The groups are shells around one centre, one inside the other: the same stretched ball of 7 dimensions in 6 sizes.
In the rows, 128 means zero.
Some rows, each with its group after it:
[163 123 137 111 132  93  98 173 119 100 130 129 125  99  83 167 180 127
 151 122 115  80 106] | j668
[161 137 118 107 115 110 120 138 134 131 128 144 103  88 131 147 194 165
 129 135 110  70 118] | j203
[183 105 134 123 110 125 118 136 140 133 124 151  52 102 115 151 203 187
 144 144  94  68 155] | j203
[186  92 155 132 120 113 144 146 132 120 125 145  56  86 121 161 190 212
 159 177 110  67 156] | j760
[151 131 143 133 107 119 136 103 105 147 131 125  80 103 111 162 185 195
 155 181  98  94 132] | j203
[148 147  90 107  92 122  98 113 134 147 111 155  97  97 126 130 215 150
 113 123  90  65 130] | j869
[121 142 117 100 110 120 106 125 124 163 149 147 101  95 135 130 204 164
 134 141 126  75 116] | j137
[200 112 141 142 113 113 132 133 132 103 102 146  75 103 107 168 194 185
 144 167  77  78 159] | j137
[152 118 127 128 105 110 116 129 114 128 113 144  91  93 106 149 200 172
 146 165 103  72 141] | j203
[127 186  87  94  98 116 110  96 116 163 131 124 132  94 134 142 190 142
 110 117  99  88  78] | j869
[113 163 107  97 109  97 118 122  93 147 136 107 143  76 113 152 173 143
 137 136 128  84  64] | j668
[148 148  95  98 103 122  81 129 138 145 126 151 102 109 114 133 212 129
 115  99  95  71 119] | j668
[123 168  92  98  93 112 111  97  97 163 127 106 118  88 108 150 182 144
 128 121 102  86  72] | j203
[120 184  92 105  88 115 124  73  91 170 124 102 122  89 118 153 179 157
 124 139  93  96  72] | j869
[156 143 104 121  90 116 132  97 114 143 104 132  90  83 124 149 194 182
 127 157  87  73 121] | j869
[136 157 105 112  95 107 122 101  94 146 116 107 116  86 103 159 179 156
 135 141  97  86  86] | j203
[152  99 143 103 133  97 100 189 126 114 144 140 101  86  96 151 189 147
 160 126 142  62 117] | j869
[145 127 127 109 130 103  77 178 144 106 132 180 135 108 116 131 217 121
 130 130 123  68 145] | j668
[163 145  90 110  87 122 117 100 126 147 103 136  82  88 122 144 202 167
 117 127  80  67 119] | j703
[108 168 114 102 119  99  81 138 103 133 140 133 165 108  99 145 192 105
 132 126 120  95  88] | j668
[136 133 146 129 117 107 128 123 102 135 135 132 110  97 112 157 186 179
 156 184 116  92 126] | j203
[128 113 152 118 124  99 107 154  94 131 146 119 107  96  82 161 179 156
 174 158 135  86 110] | j703
[148 126 157 128 136 104 105 161 128 110 141 162 125 113 115 150 200 154
 150 172 121  88 148] | j668
[148 162 103 102 112 114 104 128 139 137 129 155 126 100 140 137 205 142
 111 123 102  76 114] | j668
[186 115 137 139  97 128 147  98 121 142 112 131  42  98 117 165 191 217
 148 176  77  80 152] | j869
[170 123 103 107  97 110 112 128 115 132 108 114  78  84  89 160 185 154
 139 111  91  65 103] | j703
[125 139 103 101  90 115 118 102  92 170 130  99  85  80  98 152 180 167
 147 129 112  76  81] | j760
[119 159  97  97  89 131 109  85 107 190 143 116  82  98 119 139 194 166
 131 123 104  84  91] | j703
[140 163 106 105 108 100 124 118 106 136 122 116 134  80 119 157 177 150
 128 137 108  83  80] | j668
[106 176 114 115  99 121 110  84  98 171 140 129 125 110 123 142 196 158
 132 161 103 103 105] | j137
[154 112 113 107 104 105  99 147 111 129 118 120  86  87  79 155 188 144
 150 114 108  64 107] | j703
[146 119 135 113 112 119 102 133 113 148 142 125  76 107  90 155 191 161
 157 134 110  83 120] | j137
[173 148 132 128 112 120 121 111 122 131 124 131  96 116 109 167 188 166
 136 149  78  98 127] | j137
[169 125 146 123 126 117  95 146 129 123 139 141  92 127  90 163 195 145
 150 132  94  94 138] | j760
[189 103 127 126  99 124 114 124 123 132 111 126  42 104  84 165 193 177
 151 130  77  72 141] | j760
[167 109 141 133 122 113 109 157 149 108 119 189  97 105 132 135 221 173
 136 175 109  65 182] | j703
[138 163 109 101 113 113  89 127 120 141 137 131 129 112 104 150 193 121
 126 110 100  91  96] | j203
[195 104 139 120 128  97 112 175 131  90 115 135  94  93  87 171 183 149
 150 126 102  69 127] | j869
[135 147 106 119  90 119 108  96 104 153 115 129  98 101 103 147 199 159
 134 146  88  84 118] | j137
[ 93 156 108  98 107 100 106 125  97 154 139 130 144  79 122 133 192 145
 137 150 140  77  87] | j703
[160 139 125  99 131 100 107 165 135 117 139 138 125  92 118 155 185 138
 133 115 121  75 100] | j703
[125 159 122 125 112 109 109 118 120 132 125 165 142 105 137 135 209 155
 125 178 108  88 138] | j869
[126 163 102 104 108 107 104 125 122 139 126 151 140  91 134 133 202 141
 117 139 114  76 108] | j203
[124 117 159 126 131 101 100 158 105 123 148 146 121 109  95 151 194 152
 168 175 134  90 136] | j760
[150 109 140 113 125  92 112 167 104 112 130 118 109  82  83 165 175 150
 164 140 129  73 103] | j137
[145 137 149 128 118 115 122 118 104 141 142 123  99 111 103 166 182 173
 158 168 104 102 121] | j137
[119 117 154 116 128 111 104 152 114 144 161 148 103 104 113 141 198 167
 164 168 142  84 134] | j760
[143 151 121 120  98 125 112  92 102 160 131 114  88 113  96 161 187 163
 143 142  84  99 110] | j137
[136 158 131 123 117 120 116 117 136 141 138 174 124 112 154 133 213 171
 122 178 107  89 150] | j760
[189 130 143 151 107 125 139 103 135 120 106 163  76 114 131 158 206 203
 134 195  68  88 179] | j760
[144 152 138 115 122 113 108 125 109 139 146 119 115 116  99 166 180 147
 147 139 103 104 103] | j869
[189 104 148 125 124 109 130 153 131 113 126 136  72  94 106 168 184 183
 154 151 104  74 138] | j203
[166 100 128 114 122  92  98 180 124  96 114 144 107  85  86 154 194 138
 150 128 119  57 127] | j869
[178  92 127 122 110 105 116 159 130 109 106 149  74  81 101 150 200 172
 148 145 108  52 147] | j760
[183 105 133 122 118 122  94 156 153 117 124 172  70 115 111 143 217 159
 136 131  94  65 169] | j668
[179 136 115 126 104 102 120 126 111 108  96 121 108  93  89 171 182 150
 136 138  78  80 114] | j703
[167 139 116 112 106 107 115 122 101 131 118  94  95  96  74 178 169 145
 147 113  86  89  84] | j760
[175 133 121 107 111 123 111 127 135 143 134 130  74 105 111 157 191 162
 134 114  92  79 117] | j137
[138 139 115 124 109 111  84 136 128 120 113 174 126 113 112 131 221 133
 125 151  98  76 155] | j703
[122 163  89  95  92 123  87 103 112 168 131 126 107 105 106 137 201 131
 122 105  97  82  93] | j668

New rows, each followed by its group:
[131 146 144 111 123 112 130 122 107 154 158 118 108  97 122 159 176 178
 154 162 127  98  98] | j703
[168 130 140 123 125 118 116 144 150 123 135 175  99 109 144 141 210 175
 130 163 107  77 160] | j869
[195 134 130 133 107 118 136 110 123 123 108 125  77 104 106 175 183 182
 138 150  69  89 131] | j668
[184  99 143 121 114 125 130 138 139 138 134 142  42  96 118 155 195 201
 152 149 104  68 148] | j703
[143 158 116 122 103 130 100 100 131 152 129 160 102 124 129 138 214 158
 121 150  84  92 145] | j203
[151 122 145 112 141  94  93 188 134  97 139 161 137 102 108 149 197 130
 146 140 132  75 131] | j668
[144 129 108 103 113 100  92 158 126 118 120 149 123  88 107 139 202 130
 131 120 118  62 116] | j203
[178 103 125 111 109 113 124 144 129 131 122 130  60  82 107 155 189 181
 148 130 107  59 125] | j869
[126 144 116 107 112 126  79 131 140 152 143 176 108 121 129 121 225 141
 124 134 110  78 148] | j869
[100 134 136 109 117 106 106 135  98 154 154 134 119  92 111 139 192 160
 158 164 144  84 109] | j703
[136 163 104  88 109 121 105 116 124 167 152 121 105  99 124 146 188 147
 125 103 111  85  81] | j703
[124 162  93  98 105 119  86 125 140 149 130 173 130 103 144 116 223 134
 105 126 110  70 128] | j703
[120 164 115 109 113 127  81 120 138 154 146 176 126 127 138 122 224 136
 117 141 106  89 142] | j703
[162 101 172 136 133 115 120 154 129 122 146 157  78 113 112 156 198 189
 167 184 119  85 166] | j760
[123 162  96  87 101 123  97 111 121 174 148 127 104  98 124 135 196 144
 123 104 113  79  86] | j668
[158 146  97 107  94 124 110 107 131 150 116 141  86  96 125 141 204 162
 118 123  87  70 121] | j203
[136 147 127 115 113 130  85 119 128 155 148 152  98 132 110 141 210 144
 136 133  97  95 136] | j703
[165 151 102 105 103 121 119 114 137 146 123 140  92  93 135 146 197 165
 116 122  91  73 115] | j668
[123 125 122  99 110 120  87 138 117 160 151 135  87 104 100 137 201 147
 150 121 125  75 114] | j703
[149 132 124 121 118  96 107 152 121 106 113 154 132  91 112 147 199 145
 135 155 112  72 131] | j203
[165 129 137 141 102 108 152 102  99 128 107 120  88  86 110 170 179 202
 152 193  90  87 130] | j760
[159 125 155 139 122 101 146 130 105 116 124 131 108  90 116 169 178 193
 159 198 111  90 132] | j760
[134 154 117 127  93 112 144  84  93 153 116 119 105  83 124 155 184 191
 139 183  98  89 110] | j760
[175 128 104 109 100 122 112 126 142 137 114 150  73  93 124 142 206 167
 122 122  90  61 134] | j668
[142 147 135 121 116 113 103 123 106 136 137 124 114 117  92 163 186 145
 148 145  98 101 113] | j137
[151 136 122 131 104 111 108 119 113 124 108 146 108 106 102 151 202 156
 138 162  89  83 140] | j203
[182 118 118 121 104 122 126 128 149 130 111 165  68  91 140 140 211 191
 125 152  92  58 159] | j760
[127 129 111 115  97 105 101 125  95 138 116 124 108  89  87 148 193 147
 148 143 110  74 109] | j760
[174 119 135 141  99 126 118 105 115 136 110 135  61 116  92 163 198 183
 150 164  72  88 155] | j703
[164 144 122 127 111 105 124 125 121 114 108 143 120  95 118 157 192 161
 130 160  91  82 129] | j203
[180 100 160 119 144 105 103 190 147  98 144 161  96 108 107 157 197 154
 154 140 123  73 149] | j760
[161 112 149 141 113 105 126 131 101 117 116 128  89  99  88 169 185 179
 164 182  99  87 141] | j869
[135 161 119 100 121 109 111 132 124 143 146 137 131  98 132 146 189 148
 128 134 119  87  98] | j137
[138 127 124  99 110 117 105 131 109 160 149 109  79  96  93 155 181 157
 155 115 119  81  92] | j869
[115 151 107  97 118 102  84 153 127 132 136 162 149  95 127 125 210 122
 123 128 131  70 112] | j137
[135 150 117 117 102 116  95 109 100 146 127 118 108 115  83 158 190 137
 143 132  90  97 106] | j869
[149 169  97 112  92 139 100  84 137 167 126 154  90 123 135 134 216 157
 107 127  72  88 134] | j703
[ 91 175 113  93 117  99  95 127  92 154 154 114 163  96 107 146 180 120
 139 129 135  97  63] | j668
[165 144 144 140 110 133 124  96 129 145 131 153  80 128 128 155 204 190
 137 179  77 102 161] | j703
[128 151 121  90 122  98 111 144 101 143 152  99 130  84 100 162 166 137
 148 114 133  87  58] | j703
[142 112 148 125 126  93 128 160 111 111 128 144 118  79 115 152 187 175
 158 183 136  71 131] | j760
[135 171 100 103 111 101  90 129 113 126 121 130 154 103 102 151 190 109
 120 113  98  89  88] | j869
[145 172 105 109 111  98 118 121 112 123 116 128 151  89 121 156 183 138
 119 138  99  87  89] | j760
[201 116 143 152 102 132 131 102 132 125 104 150  48 121 108 166 203 201
 143 177  57  88 179] | j760
[149 142 112 117  99 102 113 115  91 130 110 100 110  92  76 170 175 144
 146 132  91  87  89] | j703
[116 164  80  91  93 105  91 116 104 151 119 121 134  85 104 138 193 120
 120 106 109  73  76] | j703
[127 149 123  97 127 109  77 155 128 135 152 148 135 114 107 140 200 115
 134 112 124  85 107] | j137
[123 147 116 109 103 103 116 115  87 148 130 102 117  86  92 160 175 152
 150 142 115  88  81] | j203
